The first 5 rows are patterns. Each new row is the sum of 2 different patterns, raised or lowered, with some noise. Before adding, each is slid sideways (what falls off one end comes back at the other), maybe read backwards, and multiplied by a number that may be negative. Names go in the order of the patterns.
Some rows, each with the names of its patterns after it:
[-0.66  1.46 -1.23 -1.95  2.16  1.17 -1.87  2.06 -1.79  1.53 -2.63  0.31
  0.57  2.70  0.49  1.49 -1.50 -1.54  0.21 -1.01  2.29 -1.25  0.30 -1.96
  1.47  1.15  0.99  2.04 -1.80  1.62 -0.75 -0.92  0.34  2.38 -0.25  0.48
  1.94  2.05 -1.82  2.23  0.89 -1.15  0.23  1.04  1.58 -1.18 -2.21]
rez
[ 2.36 -2.44 -1.20 -1.66 -1.11 -0.08 -0.28  2.51 -1.87  2.31 -2.64  1.14
 -1.82 -1.43  1.56  0.40 -0.05  0.54  1.55  1.62  2.66 -0.14 -2.53  0.03
 -1.81  2.26  1.67 -2.29 -1.54 -2.35  2.59  0.84  1.42 -0.01 -1.88  1.18
 -1.31  1.07 -1.61  0.77 -2.61  0.27 -0.07 -0.74  2.25  2.22 -1.09]
sosoz
[-2.63  0.00 -2.59 -0.49 -2.73 -0.35  2.63 -0.57  0.39  0.64 -2.42  0.51
 -0.82 -2.69  2.69 -1.64  2.65 -1.19  1.73  1.83 -2.12  0.67 -2.56 -1.21
  0.97 -1.29  1.89  1.00  1.32 -1.92  1.87  0.90 -2.27  2.06 -0.04  2.07
  2.42 -2.30  1.90 -1.92  2.09 -2.51 -2.27  2.54  0.97  1.97 -0.63]
sogi
[ 1.53  2.14 -1.30  1.28 -1.58 -2.33 -0.30 -0.20 -1.07 -1.50  2.54 -0.90
 -0.30 -2.48  0.66  0.49 -2.51  0.17 -0.90 -1.79  2.46  0.68  1.29 -0.25
  1.74 -1.82 -0.28 -0.56  1.26  2.57 -1.98  2.24  0.58  1.32 -2.22  1.08
  1.40  2.36  2.43  0.05  0.76  0.69  1.37 -2.00  1.48  0.60  2.38]
bil
[-1.95 -2.67  2.72  1.66 -2.15 -1.60 -0.12  2.12 -1.19 -1.48 -1.39  1.53
  0.20 -2.10  0.11 -1.34 -2.42  2.24  0.60  2.18  2.03 -1.01 -0.72  2.38
  1.92 -1.79  2.55 -1.29  1.54 -0.92 -2.00 -2.71  0.27  1.74  0.10  1.53
  1.52 -0.84  0.51 -0.22 -2.46  1.99 -1.93 -1.00  1.61 -0.84  1.62]
dip

New rows, each followed by the names of its patterns:
[ 5.30  3.35  3.87  2.96  2.02  5.09  2.46  5.13  3.34  5.12  5.77  3.25
  3.12  1.39  2.24  3.21  5.84  2.70  5.35  3.17  3.17  1.38  2.70  2.94
  0.98  4.94  4.41  3.06  0.05  1.95  1.67  2.51  3.61  3.51  2.73  2.47
  0.70  6.29  3.31  2.60  1.45  3.31  2.42  3.51  2.04 -0.41  6.13]
bil dip
[-1.68 -0.48 -0.99  0.01  0.57  0.56 -1.00 -1.12  3.42 -1.09  2.99 -3.00
 -2.74  2.25  2.59  0.37 -3.59 -0.76 -2.21  1.71  2.68 -0.56  2.70 -0.52
  0.52  0.62  3.93  1.02 -1.24  0.72  0.27  0.14 -0.22 -3.50  4.21  2.71
  0.48  1.78 -1.33  0.79 -0.57  0.79  0.07  2.31 -0.97  2.45  0.49]
sosoz dip
[ 3.22 -1.16  5.54 -2.83 -0.89  2.96 -2.38  1.64  1.94 -2.15  1.70 -0.66
 -1.93 -2.25 -0.38  0.54 -1.80 -1.85 -0.31  2.37  0.51 -2.50 -3.64  4.41
 -1.91  0.38 -3.99  0.14  1.31 -0.70  1.85 -2.81  2.80  0.53 -2.13 -1.22
 -0.33 -0.22 -0.11  0.04  0.00  0.05  0.49 -1.96  3.00  3.16 -3.19]
sogi bil
[ 1.91  2.52  4.51  2.68  5.04  0.20  6.07  0.45  1.38  3.19  2.84  1.07
  3.45  1.59  5.54  1.48  5.46  4.07  1.35  2.49  1.28  4.86 -0.51  2.12
  1.24  5.48  2.82 -0.26  3.59  3.08 -0.29  3.43 -0.69  1.76 -0.68  4.22
  3.10  6.06  1.11  2.54  2.97  2.18  4.21 -0.79  3.76  0.47  2.98]
rez sosoz
[-4.91 -2.29 -1.89 -1.92 -0.56  0.52 -0.86 -1.11 -3.81  1.47 -1.54 -1.32
 -2.52 -2.58 -0.25 -3.83 -0.49 -1.03  2.06 -2.90 -4.60  0.64 -2.68 -1.01
  0.32 -3.05 -1.09 -0.76 -2.47 -2.15  0.34 -1.35 -1.43  2.12 -2.70  2.26
 -4.50 -0.65 -5.06 -0.67 -0.69 -0.58  1.30  1.26  0.60 -2.77 -0.50]
sosoz dip
[ 0.94  3.24  2.39 -0.65  1.11  1.55  0.55  0.56  3.37 -0.50 -0.83  4.01
  0.67  5.37  3.14  3.22  2.19  1.64  0.64  4.71  5.95  0.98  2.63  3.39
  4.40  1.94  1.74  1.64  6.45  5.71  0.67  4.18  1.15  3.85  2.40  2.00
  5.02  4.60  3.20  4.88 -0.21  2.17  0.91 -1.83  1.43  4.51  2.51]
bil dip
[ 1.07 -1.58 -0.36  1.66 -1.15  5.00  4.11  2.58 -0.01 -0.96  0.66  2.70
  1.86  1.04  0.19 -0.98  1.19 -1.14 -1.06  2.64  0.70  0.28  1.97  0.23
  5.36 -1.36  1.86 -2.38  2.58  1.72  0.60  3.23  1.39  1.77  1.60  2.84
  0.52  0.77  0.94  0.33  2.97  5.42 -0.98  4.54 -0.61  3.42 -0.81]
sosoz dip
[-4.66 -4.81  0.25 -4.34 -2.02 -6.28 -6.29 -4.95 -3.52 -3.95 -4.69 -3.22
 -3.03 -3.18 -5.52 -1.50 -4.51 -5.30 -4.46 -4.88 -6.51 -1.35 -4.60  0.83
 -2.06 -1.30 -4.05 -2.67 -3.14 -5.50 -1.46 -3.98  0.24 -3.32 -0.99 -3.55
 -4.11 -3.61 -2.12 -6.10 -3.25 -4.08 -7.00 -3.45 -3.27 -2.24 -2.15]
sosoz bil
[-0.65 -0.68 -0.71  2.96 -3.26  0.85  0.16 -2.90 -1.73 -1.78 -4.10  1.43
 -1.37  0.17  2.77  1.29  0.28 -3.99  1.86 -5.13  2.76 -3.48 -1.44  1.43
 -1.59 -2.97 -2.86 -2.15 -4.32 -0.05 -1.90 -0.68  3.16 -0.47 -0.36 -1.93
 -0.93  2.45 -1.01  1.61 -1.65  1.15 -3.25 -2.70  3.34  0.11 -1.06]
sosoz dip
[ 0.67  2.51  2.30  6.54 -1.86 -0.27  1.69 -0.25  6.64  0.64  0.82 -1.92
  1.57  2.83 -0.40  0.50 -1.75  3.59  5.70  0.31  6.54  0.45  6.12 -0.58
 -0.22  2.29  1.98  3.09  5.36  3.85  0.09  4.77 -2.32  1.38  0.00  2.93
  0.66  3.08  2.61  2.92  2.58  3.99  0.25  4.63  0.79 -0.27 -0.11]
sosoz sogi
[-1.87  0.47  3.04 -0.21 -0.95 -0.24  3.40  1.84  0.25 -1.51  3.01  5.05
 -1.79  1.60  3.33  1.14  2.21  2.41 -0.44  1.34 -1.52  1.93  0.55  1.95
  3.00  3.05  2.30  1.30  1.20 -1.37  1.09  0.13  2.13 -0.70  1.90  1.24
  2.57  4.66  1.14  0.62  0.23  3.50  0.03  3.82 -1.69  2.02  2.82]
rez dip
[ 0.31  2.86 -3.15 -0.28 -0.22 -1.27  3.74 -0.06  3.07  1.53 -0.79 -1.99
  3.46  3.11 -0.66  4.42 -1.16  1.31  1.20 -0.95 -1.08 -0.64  2.74  1.48
  2.15  1.84  1.63  2.00 -0.80 -0.34  0.36 -1.81 -1.22  1.39 -0.70  3.10
 -1.29 -2.66  2.89  2.38 -2.45 -2.04  0.02  2.26  0.71 -1.75 -1.25]
bil dip
[ 4.29  0.55  1.65  3.62  1.13  0.30  5.26  4.02  3.14  4.78 -0.02  0.81
  2.57  3.40  0.17  5.78  0.72  2.67  1.28  0.26 -1.22  0.86  3.26  1.31
  5.40  2.41  1.55  0.97  3.63 -1.49  3.66  1.08  1.49  4.64  0.43  3.85
 -0.30 -0.07  2.32  4.75  1.32  1.05  3.94  3.37  0.26  2.76  1.66]
bil dip
[ 3.54  1.60 -0.03 -2.01 -0.37  1.57 -3.11  2.27  0.16  3.11 -0.30 -2.53
  1.01 -3.40  1.82 -1.48 -3.96  1.29 -0.55  3.30 -2.19 -3.02 -0.44 -2.82
 -2.32 -3.77  0.53  0.89  1.18  1.63  2.56 -1.56  1.81 -2.80 -1.76  2.59
 -0.65  1.60  1.08  3.04  1.87 -1.35 -1.24 -1.54 -0.55  1.95 -2.81]
sogi bil
[-1.34 -2.53  3.81 -0.50  1.05  0.71  0.51 -2.02  2.47  1.28 -0.67 -2.73
 -2.50  2.72  2.95  0.46 -4.00 -0.43  2.65 -1.90  2.27 -1.53 -2.31 -0.90
 -3.35  0.76 -0.34 -1.25 -1.44  0.36  0.50 -1.34  0.56 -2.89  3.77 -0.71
  0.81 -2.19  1.73 -0.75  1.90  0.62 -4.80  1.50 -1.31 -4.12 -1.69]
sosoz dip
[-5.06  2.32  1.07  2.50  2.19  0.05  1.93 -1.02 -2.91 -2.70 -0.95  1.20
  4.23 -0.37  1.48 -1.38  2.99 -4.43 -1.75 -1.08 -0.91  0.88 -0.52 -3.28
  2.01 -0.05 -0.61 -0.01 -0.88 -2.57 -0.78  3.51  0.54  1.08 -1.67 -3.80
  0.81 -0.58  2.70 -1.92  2.46  0.59 -0.47  3.78 -1.67 -2.04  1.44]
sosoz sogi
[ 2.83  2.56  4.36  1.51  1.58  4.15  4.01  1.39  7.04  1.89  5.32  3.19
  3.33  3.36  5.21  4.92  5.31  6.54 -0.27  2.91  1.79 -0.04  1.45  4.20
  0.63  3.44  0.92  4.55  2.59  1.95 -0.36  2.87  4.08  0.06  3.43  3.13
  2.27  2.71  3.35 -1.13  4.06  1.24  3.04  5.50  1.03  4.37  3.72]
bil dip
[ 1.09 -2.72  2.15  2.92 -2.07  2.31 -4.75  2.69 -3.25 -1.08 -0.01 -0.45
  0.19 -3.40 -0.91 -2.33 -3.02 -0.58 -3.84 -3.39  1.69 -1.88 -1.93 -2.35
 -1.53 -2.58 -2.43 -2.81  1.42 -3.28  0.86 -0.39  3.16  1.11 -4.18  1.13
 -1.71 -3.75 -0.56  0.28 -1.25  1.83 -1.01 -0.36  0.46 -0.33 -5.12]
rez sogi
[-1.78  3.15 -2.78 -3.26  1.54 -0.90  2.42 -3.08  1.47 -4.03 -0.55 -2.79
  1.39  3.00  1.74  1.76  1.55 -3.02  1.33 -1.16  0.10 -2.70  1.34  3.19
 -1.57  2.52 -0.46  2.52 -2.58  0.43 -0.73 -1.00 -2.81 -0.06 -0.69  3.10
  1.55 -1.27 -3.10  0.16 -4.04 -0.81  0.02 -2.68  0.89 -3.64  2.02]
sosoz bil
[-1.93 -0.67  0.47 -1.35 -1.32  3.44 -0.58  1.32 -4.02 -0.49 -0.63 -0.86
 -2.50  0.87  0.59 -0.55  0.33  0.75  0.76 -2.40 -3.65 -0.81 -0.17  1.84
 -2.14  2.95 -0.32 -0.45  3.77  0.65 -1.08  1.43  3.75  0.12  0.70 -3.36
 -0.38 -2.05 -0.58  0.73  2.39 -0.66 -3.54 -0.84 -0.14  1.17 -2.69]
rez dip
[ 2.43  0.74  0.44 -0.26  1.75  2.88  3.12  1.48 -1.31  1.69  0.29  2.06
  2.68 -2.26  0.17  0.21  0.80  0.16  0.97 -0.14  1.75  1.52  2.05  2.11
 -0.89  4.21 -1.11  0.43  0.46  3.29  4.35  2.76  2.26 -0.02  3.54 -1.94
 -2.16  2.74 -0.28  2.01  2.46  2.19  2.52 -0.04 -0.11 -0.22  2.57]
rez sosoz
[ 5.74 -0.69  5.31  0.33  2.50  1.78  1.89  3.96  2.07  1.40  3.53  2.94
 -0.47  2.76  0.61  4.08 -0.97  1.12  3.95  1.35  4.97  1.21 -1.71  4.02
 -0.29  6.35 -0.47  3.91  4.01  2.20  2.76 -0.73  4.55  2.89  1.65  4.32
  4.82  4.17  1.69  1.70  2.43  0.16  3.62  0.55  5.66  5.79  2.10]
sogi bil
[-1.03 -4.08 -2.77 -0.30 -3.28 -1.85 -5.63 -3.63  2.69  0.16 -1.89 -4.89
 -2.80  1.75 -1.37 -0.87 -4.94 -0.94 -2.45 -3.70  0.31 -3.08 -2.47 -0.35
  0.39 -0.11  1.67 -2.21 -2.20  1.08 -1.58 -4.28  1.59 -4.76  1.87 -1.54
 -1.85 -2.63 -1.87  0.40 -3.73  1.33 -2.22 -0.11 -2.05 -0.38 -2.36]
sosoz dip
[ 0.70 -1.16  4.67  1.75 -0.36  1.90 -3.47  4.12 -0.98  2.77 -1.32 -2.81
  3.72 -0.79  4.28  0.16  0.88  0.20 -1.16 -0.42 -0.59  4.09  1.01 -1.07
  4.35 -2.97  0.14 -1.94 -2.32  2.30 -0.78  4.76 -2.84  5.17  0.44 -1.13
 -1.98 -1.99  2.64  3.43  0.75  4.02  2.20  4.97  3.14 -1.99 -0.81]
sosoz sogi
[-3.45 -0.15 -3.12 -1.67 -1.49 -6.57 -1.44 -5.19  0.52 -4.75 -4.41 -2.11
 -1.18 -2.21 -2.15 -2.82 -0.69 -2.52 -3.77 -3.60 -1.77 -3.58 -4.24  1.38
 -3.41 -1.71 -1.86 -4.59 -0.60 -1.62 -0.44 -3.34 -2.32  0.52 -3.67 -2.74
 -3.79  0.63  0.93 -3.73  1.31 -3.44 -1.16 -3.69 -4.50 -3.27 -0.73]
sogi bil
[3.06 4.06 1.48 1.67 3.21 3.28 4.28 6.36 3.55 4.46 1.94 2.11 0.36 4.12
 2.96 3.05 6.45 0.50 4.09 6.09 1.85 1.43 4.49 5.52 4.20 5.30 0.59 3.02
 4.44 0.38 4.87 6.04 2.76 1.58 3.93 4.70 2.04 1.71 2.69 3.11 6.59 1.30
 2.30 5.79 1.32 4.83 1.25]
rez dip
[-2.37 -4.00  1.64  0.45 -2.98  0.39 -0.49  0.73 -3.06 -2.12  0.73  2.97
 -2.09  1.68 -2.50 -3.44  2.06 -0.47  2.21 -1.37  1.13 -3.47  0.84  0.07
  2.00  3.10 -3.60  3.01 -0.54 -0.28 -1.54  2.88  0.68  2.13  4.11  1.73
 -1.37  2.58  1.67 -2.75  1.22  0.54  2.55 -0.21 -0.32 -1.94  2.14]
rez bil
